There are 9 hidden switches. A switch that is on adds its own fixed numbers to the row, and there is some noise. The rows also spread widely along 13 directions, which tell nothing about the answers.
In the rows, zero is written as 128.
Known rows, each followed by its switches (1 for on, 0 for off):
[109 107 167 104 163 132  85 161 131 109 100 158 120 142 109 106  90  75
 196 155  97 141 142 104 130 153 150] => 1 0 1 1 0 0 1 1 0
[160 190 117 128 183 104  71 121 170 171 117 125  66 183 143 114 135 101
 126 153  54 165 173 123  82 134 132] => 0 1 1 1 1 1 1 0 1
[179 160 166  84 107 155 108 115 143 157  98 113 107 157 111 156 129 140
 135 136  92  97 150 133 128 142 140] => 0 0 0 0 1 1 1 0 0
[111 122  75 140 137 126  65 116 172 181 110 124 148 126 105 145 133 109
 113 142  57 142 157 135  93 142  93] => 0 0 0 0 0 0 0 0 1
[161 182 172 135 159 137 104 142 113 174 128  90  59 143 115  68 116 133
 115 118 122 172 127 205 110 134 153] => 1 0 1 0 0 1 1 1 1
[151 119 161  98 119 156 130 120 154 131 120 132 138 153 133  82 128 100
 112 106 113 112 119 143  99 167 142] => 0 0 0 0 0 0 1 0 1
[143 116 168  85 164 199  90 125 114 154 105  91 103 185 113 125 123  90
 120 127 109 142 158 167 172 193 130] => 1 0 1 1 0 1 0 1 1
[133 153 153 100 158 148  57 135 117 154  96 106  93 156 120 133 102 100
 140 135  80 154 166 144 122 142 127] => 0 0 1 1 1 0 1 1 0
[ 94 114  91 125 180 141  71 100 144 147 140 115 187 149 160  89 105  86
 156 151  77 165 125 162  94 150  71] => 1 0 1 0 1 0 0 1 0
[157 132 165  55 129 168 111 108 134 101  88 109 139 177 125 146 137  92
 136 138  93 107 163 112 124 147 127] => 1 0 1 0 0 0 0 0 0
[137 143 119 159 114 109 117 120 135 172 135 117  94  85  59  89 138 137
  78  96 128 147 107 213 105 133 124] => 0 0 1 0 0 0 0 0 0
[110 174 156 134 152  92 146 139  94  93 111 136 134  91  45  68 120  98
 178 122 103 177 126 172 140 114 186] => 1 0 1 0 0 1 1 1 1
[ 84 182 170 126 119 123  94 136  99  97  70 111 160  90  88  88  89 102
 187 107  74 164 176 130 113  94 164] => 0 1 1 0 0 0 0 0 1
[138 184 140 108 169 114 100 136 157 147 119 151  46 123 112 140  77 139
 193 115 113 127 141 165 112 165 133] => 1 0 1 1 1 1 1 1 1
[146 143 112 154 123 124  76 108 132 202 118 125 118 113  94 115  98 143
 117 107  70 146 115 184  94 126 127] => 0 0 0 1 0 1 1 1 1
[118 168 155 139 175 147 127 157 125 157 159  96  82 139 109  84 151  96
 129 140 152 183 127 200 168 165 138] => 1 1 0 0 0 1 1 0 1
[175 177 130 137 161  98 113  87 115 164  69 104  84 164 114  64 125 156
 181 136  91 122 159 153 128 190 143] => 1 0 1 0 0 0 1 1 0
[149 137 145  58 136 143 107  97 106  88  96 133 112 143  77 164 125  80
 108  99  76 118 145 137 120 136 156] => 0 0 1 1 1 0 1 0 1
[162 122 159 166 107 127 139 137 139 202 141 140 123 136  82  62 144 128
 113 136 106 140 104 156 148 138 167] => 1 1 0 0 0 0 0 1 1
[108 150 135 123 171 114  65 165 133 139 106 113  78 114  57 101 122  71
 104 138  75 191 155 162  90 127 152] => 1 0 1 0 1 1 1 0 1
[132 156 174 131 179 113 125 153 153 139 109 170  72 164 171  64 101 109
 191 123 121 127 173  88 134 192 168] => 0 0 1 0 0 1 1 1 1
[127 150  96 160 173  86 110 106 102 134 112 109 124 122  68  56 145 103
 131 131  89 175 116 191 109 147 141] => 1 0 1 0 0 0 1 0 1
[151 138 133 146 179 104  80 151 119 147 102 102  71 153  77 100 124 140
 164 181  98 156 119 184 125 143 130] => 0 1 1 0 0 0 1 1 1
[128 155  97 108 146 120 123 115 214 165 138 171 102 135 150 141 134 107
 125 104 105 106 158 118  99 190 109] => 0 0 0 0 0 0 1 0 1
[149 133 158 109 146 114 126 111  61  81 133 152  82 126 136 106 103 108
 131  92 142 120 109 126 113 113 160] => 1 0 1 0 1 0 0 0 0
[ 73 166 167 121 124 140 119 155 147 101 110 133 166 100 139  87  96  98
 204 119 127 151 163 122 115 133 129] => 0 0 0 0 0 1 0 0 0
[115 143 157 140 117 141 101 119  98 149 106 114 159 103  65  99 111 124
 163 126  80 145 129 169 161 122 155] => 1 1 1 0 1 0 0 0 1
[110 177 145 117 149  95 133 123  97  81 126 151 161 107 119  81  98  90
 190 121  88 169 123 129  97  89 169] => 1 0 0 0 1 1 1 1 1

New rows. What belongs after each?
[165 185 138  96 134  94 171  89 165  94 114 149 133 148 119  67 127 122
 153 108  94 122 129 150  69 142 150] => 0 0 1 0 1 1 0 1 1
[122 157 143 152 101 114 117 147 168 183 104 132 142  98  56  90 143 121
 155 145  85 145 143 148 135 143 153] => 1 0 0 0 0 0 1 0 0
[145 140 170 156 126 115 125 149 122 161 127 155 111 125 101  79 114 123
 146 130 104 143 127 125 135 115 176] => 1 0 1 0 0 0 0 1 1
[126 169 159  51 117 145 146 115 180 117 117 157 149 130 117 120 120  59
 112  84  80 132 172 110  90 142 161] => 1 0 0 0 0 1 1 1 1
[118 132 115 123 153 143 101 136 202 178 163 132 135 132 142 112 118 113
 128 146 118 149 111 182  88 158  79] => 0 0 0 0 0 1 1 1 0
[108 150 130 160 165 115 118 125 117 144 151 145  95 118 147  62 117  95
 135  95 144 164 126 159 123 157 132] => 1 0 1 1 0 0 0 0 0
[127 164 155 106 163 147 109 112 120 155 147 158  73 122 169 164  72 135
 157  79 134 111 146 146 152 157 128] => 0 1 1 0 0 1 1 1 1
[172 127 157 154 105 137  98 113 136 189 116 122 142 142  98  89 125 144
 127 142  67 125 113 149 114 109 149] => 1 1 1 0 0 0 0 0 1
[123 128 184  77 139 190  86 122 101 132 102 133 105 142 131 171  67 118
 175  99 107 108 158 137 178 161 138] => 0 1 1 1 1 1 0 1 1
[109 170 170  80 103 168 148 116 136 127 137 121 170 104 103 120 116  96
 142  90 118 145 144 168 145 134 138] => 1 0 0 0 1 1 0 1 0
[145 118 153 120  97 133  88 166 170 179 117 125 141 108  21 124 140 101
  96 176  60 162 112 162  93  87 147] => 1 0 0 0 0 1 1 1 0
[167 149 164  79 136 149 110  93  70 129  93 126  91 169 144 162 114 127
 156 114 107  92 165 106 186 159 153] => 0 1 0 0 1 0 1 1 0
[132 151 161 140 139 102  95 154 104 137 101 145  48 105  56 101 120  88
  97 101  96 161 147 143 119 119 191] => 0 1 1 1 0 0 1 0 1
[113  94 120 133 151 124  74 136 155 158  99 138 149 139 108  53 115  72
 111 136  60 160 140 127  73 162 138] => 0 0 0 0 0 1 1 1 1
[120 177 125 160 160 112  94 120  84 180 135 128 102 122 126 111 120 104
 112 105  86 190 168 135 146  98 157] => 1 0 1 0 0 1 0 1 1
[132 215  90 114 150  62 161  74 141 114 145 164 125  96  98 113 124 120
 161  96  85 149 121 167  91 116 142] => 1 1 0 0 1 1 1 1 1
[175 125 114 102 144 143  87  85 127 159 105 108  97 173 123 127 128 125
  93 119  90 119 133 169  98 158 102] => 0 0 1 1 0 0 0 1 0
[123 121 142 104 168 128 101 122  96 120 112 172 100 138 111 148  98  84
 161 111  97 125 148 102 165 157 163] => 1 0 1 1 0 0 1 1 1
[102 126 156 128 143 104 101 177 124 101 108 174 119 101  66 100 112  61
 160 141  88 165 134  96 108 109 188] => 1 0 0 1 0 1 1 0 1
[121 104 135 130 142 124 126 142 111 126 139 136 131 129  72  77 172  48
  61 132 110 174 123 143 129 135 161] => 0 0 0 0 0 1 1 0 0
[124 133 135 139 138 140 111 133 201 176 150 171 150 136 155 124 114 123
 168 138  96 115 132 122 119 154 116] => 0 0 1 0 0 0 1 0 1
[169 154 150 114 157 163  92 119 117 196 156 124  83 175 139 166 126 107
  94 126  96 150 142 152 161 125 136] => 1 0 1 1 0 0 1 1 1
[ 82 123 131  91 143 183  89 113 105 125 146 114 158 121 171 144  93  82
 120  88 131 147 145 154 128 140  86] => 0 0 0 0 0 0 0 1 0
[124 113 128 148 163 126  89 160 132 155 123 132 102 146 112 102 130  97
 124 153 104 161 145 127 129 148 135] => 0 0 0 0 0 1 0 1 1
[117 146 118 130 184  73  80 145 134 108  61 121  89 133  69  72 114 106
 191 166  82 160 162 138  93 169 139] => 0 0 1 0 0 1 1 1 0
[139 171 126 107 160 102 142 108 102  76 121 148  97 155 141 134 139  98
 167 117 122 133 148 105 143 138 147] => 0 1 0 1 0 0 0 0 1
[143 151 149  81 158 136 117 137 140 103 118 133 141 158 117 161 115 114
 202 176  93 131 136 123 129 123 133] => 1 0 0 0 0 1 1 1 1
[125 164 118 160 154  80  87 133 136 136 114 126 105 114  86  70 117 116
 140 141  74 176 129 163  64  99 140] => 0 1 1 0 1 1 0 0 1
[113  83 137 171 161 129  91 129 123 172 144 152 138 123 136  32  94 103
 129 121 116 149  95 163 108 164 128] => 0 0 1 0 0 1 1 1 0
[ 95 112 121 112 154 151 117 134 146 132 192 145 149 123 146 118 127  67
  92 121 135 171 109 164 112 129  97] => 0 0 0 0 1 1 0 1 0
[150 168 175 108 150 160  83 150 141 180 112 109  52 158 157 118  98 127
 128 111 119 135 176 139 122 156 136] => 1 0 1 0 0 0 0 1 1
[160 167 152  82 119 102 133 133 180 100  91 114 139 135  65  77 133 113
 164 163  87 136 117 165  51 124 136] => 1 0 0 0 0 0 1 1 0
[145 168 152 111 133 147  67 107  94 149  75  97 115 146 137 136  86 150
 185 119  74 118 172 131 125 129 137] => 1 0 1 0 1 0 0 0 1
[165 142 144 163  89 127 151 105 131 187 132 126 153 116  76  51 152 135
  94 103  97 138 100 177 119 130 168] => 1 0 0 0 0 1 0 0 1
[116  87 160 141 121 159  91 160 147 158 149 132 171 122  82  86 108  87
 116 152  91 169  83 178 105 102 133] => 0 1 0 1 0 1 0 1 1
[113 181 101 131 155  99 126 128 184 165 169 165  90 121 144 133 152  85
 109 122 115 163 163 115 110 133 117] => 1 1 0 0 0 1 0 0 0
[146 154 150 133 106 147 135 150 180 190 165 143  92 134 103 144 160 120
 103 128 132 136 131 155 155 145 130] => 0 0 0 1 1 0 0 0 0
[140  90 158 125 167 152  68 158 172 180 107 135 113 176 130  66 110  86
 134 165  77 140 138 123  99 179 136] => 1 0 1 0 0 0 1 1 1
[116 186 174  55 126 132 110 141 136  82 111 117  98  97  80 129  97  88
 122  93 109 153 146 176  74 108 141] => 0 0 1 0 1 0 1 1 0
[170 132 131 111 149 130  72 122 128 171  70  93  70 175  91 137 135 139
 135 160  81 118 174 144 139 178 121] => 0 0 1 0 1 0 0 1 0
[122 127 165  93 133 134  75 169 112 122 116 131  86 112  92 127  98  78
 102 124 100 161 139 124  78  93 150] => 1 0 0 0 1 1 0 1 0
[129 160 141 146 135  90 105 130  77 133  92 140 100 119  61  93 129  91
 116 106  64 177 166 126 140 106 194] => 0 0 1 1 1 0 0 1 1
[150 147 131 109 139 102 139  89 136 123 139 164 162 153 111  75 151  56
 101 120  59 164 129 116  96 109 162] => 1 0 1 1 0 0 1 1 0
[116 125 162 158  96 121 149 124 135 179 139 173 156  86  56  59 129 102
 108  92  98 144 115 159 160 146 182] => 0 0 1 0 1 0 1 1 0
[134 159 164 101 159 141 146 154 192 121 175 156  91 147 146 139 121 117
 179 148 150 121 118 149 130 149 118] => 1 1 1 0 1 0 0 0 1
[160 185 199  90  59 139 171 136 179 135 117 159 124  94  91 127 111 150
 166  96 129  89 132 131 111 119 163] => 1 0 0 0 0 1 0 0 0
[178 107 173  90 102 134 161 123  99  86 140 167 119 137 109 148 133 123
 137 124 149  82  86 110 135 111 160] => 1 0 0 0 0 0 0 0 0
[113 175 134 119 107  87 190 137 207 121 160 186 153  76  55 113 146 106
 155 120 121 142 111 161 117 127 147] => 0 0 0 0 0 1 1 1 0
[123 193 189  64 127 143 103 167 174 122 138 133  72 117 116 140 120  56
  79 109 107 167 171 129  69  85 148] => 1 1 1 0 0 0 1 0 0
[119 120 175 147 109 165  85 144 116 179  87 101 160 117  64  82 116 112
 133 127  76 147 142 164 156 145 160] => 0 0 1 0 0 0 1 0 1
[ 95 150  89 171 183  98 107 125 139 165 179 158 129 125 145 116 154  83
 121 139 110 183 142 131 145 126 115] => 0 0 1 0 0 0 1 0 0
[101  98 120 130 136 153 106 119 138 142 105 135 188 121  97 131 107 129
 217 152  96 106 128 134 170 181 115] => 1 0 0 0 0 1 0 0 1
[120 189 123 133 183  95 100 139 125 143 110 116  78 137 102 114 133 109
 173 153 104 175 173 148 142 148 131] => 1 0 1 0 0 0 1 1 0
[147 181 143 120 158 135 129  89  78 120 111 106 122 166 130 125 126 132
 189 126 106 142 151 159 187 144 140] => 0 1 1 1 0 0 0 1 1
[149 203 161  66 113 127 142 109 175 118 105 150 118 136 101 131 124  86
 115  83  69 135 174 126  93 123 166] => 0 0 1 1 0 0 1 1 1
[149 131 138 112 144 170 107 105 144 162 139 104 164 162 155 109 109 135
 150 140 103 127 104 187 113 152  96] => 0 0 0 0 0 1 1 1 1
[149 167 116 125 180 122  98 125 144 145 157 123 105 162 152 147 120 134
 155 161 106 153 121 168 109 112  99] => 0 0 1 0 0 0 1 1 1
[164 134 168  80 146 178  95  90  73 121 103  84 137 182 155 112 124 100
 120 123  98 127 140 144 132 137 132] => 1 0 1 0 0 0 1 0 0
[155 153 144 127 148 145 122 108 172 172 123 119  95 152 148  73 119 141
 131  97 128 107 127 185 105 202 118] => 0 0 1 0 0 0 1 0 1
[165  91 165 108 138 142  85 155 158 154 119 156 114 178 131  99 119  85
 103 157  73 131 132  88  80 118 154] => 1 0 1 0 0 0 0 1 1
[119 176 122 117 146 122 101 106 141 167 129 144 114 100 104 127 100 106
 116  86  77 156 155 162 104 126 137] => 1 0 1 0 0 1 1 1 1
[125 122 143 100 177 157 122 129 171 139 167 138 132 173 162  78 129  63
 103 128 111 155 122 158 103 172 116] => 0 0 1 0 1 0 1 1 1
[126 161 138  64 154 149 110 140 220 118 128 111 128 151 104 140 123  93
 155 155 102 146 138 191  82 164  83] => 0 0 1 1 0 0 1 1 0
[161 158 122  94 124 118 100 103 109 127 107 128  96 138 128 171 119 131
 116 114 100 117 150 121  99 110 121] => 0 0 0 0 0 0 0 1 0
[155 145 161 103 141 136  74 134 125 169  58 109  72 146  57 100 110 110
 126 121  62 141 169 155 122 168 170] => 1 0 1 1 0 1 1 1 1
[ 83 182 129 108 175 108 110 129 146 114 107 151 120 117 131 131  95  98
 220 127 108 146 184 117 146 169 127] => 1 0 1 0 0 0 1 1 0
[155 109 175  87 183 160  98 171 158 133 138 103  70 186 111  89 133  76
  97 169 127 161 120 173 102 156 128] => 1 1 1 0 0 1 0 1 1
[142 126 181 123 135 119 130 156  97 110 128 157  59 140 136  64 119  82
 105  92 155 143 131 112 113 143 175] => 0 0 0 1 0 0 0 1 0
[165 157 195  91  98 158 155 101  85  91 126 115 143 151 150 101 130 118
 129  96 143 113 116 139 134 109 154] => 0 1 0 0 0 0 0 0 0
[153 149 168  85 130 113 127 126 143  96  91 155  88 119  73  83  96 100
 131  87  99 124 126 157  73 147 174] => 0 0 1 1 0 1 1 1 1
[123 112 141 129 188 139  76 134  89 157 145 129  58 149 150  82 115  79
  77 103 136 161 133 153 127 171 133] => 0 0 1 0 1 0 1 1 0
[193 168 155  82  88 141 113  99 175 135  98 104 123 153 117 134 109 172
 153 130  88  83 111 171  55 119 112] => 0 1 0 0 1 0 0 0 1
[133 180  97 102 136 113 117 113 190 161 126 140 119 124 102 153 129 118
 135 122  78 140 161 146  90 141 113] => 1 0 0 0 0 1 0 1 1
[156 151 167  83 119 178 110 112 197 181 115 122 105 166 141 129 118 121
 112 104  90 100 169 145 121 184 124] => 0 1 1 0 1 1 0 0 1
[106 192 133 157 137 100 132 118  79 128 136 128 103  85  94  88 111 118
 143  74 131 177 131 187 141 115 154] => 0 1 0 1 0 0 0 1 1
[140 103 128 112 122 138  69 108 145 137  98 150 168 151 131 119 100  96
 127 124  45 121 138 101  68 114 128] => 0 0 1 1 0 0 0 0 1
[151 193 179 101 152 134 169 138 143 119 167 132  98 128 111 108 123 119
 144 117 147 154 106 195 128 125 152] => 1 0 1 0 0 1 1 1 1
[189 182 173  98 130 110 131 127 112 117 138 125  77 147  86 113 137 108
 101 137 106 163 111 166  92  62 163] => 1 1 1 1 0 1 0 1 0
[165 163 167  93 131 116 122 123 131 101  90 109 112 155  88  80 124 114
 138 137  81 141 133 160  81 116 154] => 0 1 1 0 1 0 0 1 1
[146 102 124 147 153  87 118  99  90 125  98 164 114 145 105  81 123 116
 156 134  97 116 130 103 144 156 156] => 0 1 1 0 0 0 0 1 0
[109  94 121 137 150 118 111 105  46 115 117 145 136 106  82  81 109  85
 107  85 103 146 106 151 148 152 167] => 0 0 0 0 1 0 1 1 1
[160 169 134  87 169 133  67 110 152 169  75  77  37 154 118  73 104 120
  96 103  99 141 164 198  53 195 112] => 1 0 1 0 0 1 1 1 0
[149 131 131 100 146 112  58 126 182 160  78 151  84 147 108 108  88 112
 147 135  52 119 159 119  54 162 128] => 0 0 1 1 1 1 1 1 0
[152 132 149  47 134 183  86 110 153 127 107 112 117 164 119 179 102 100
 119 116  86 116 147 157 103 145 107] => 1 0 1 1 0 0 0 1 1
[ 76 155 133  97 194 139  87 130 110 100 132 156 125 113 165 146  61  91
 205 108 114 151 157 126 127 142 119] => 1 0 1 0 0 1 1 1 1
[148 150 122  89 134  84 191 102 202  89 143 186 109 119  93  82 146  94
 109  90 132 113 117 153  63 168 136] => 0 0 1 0 0 1 0 1 0
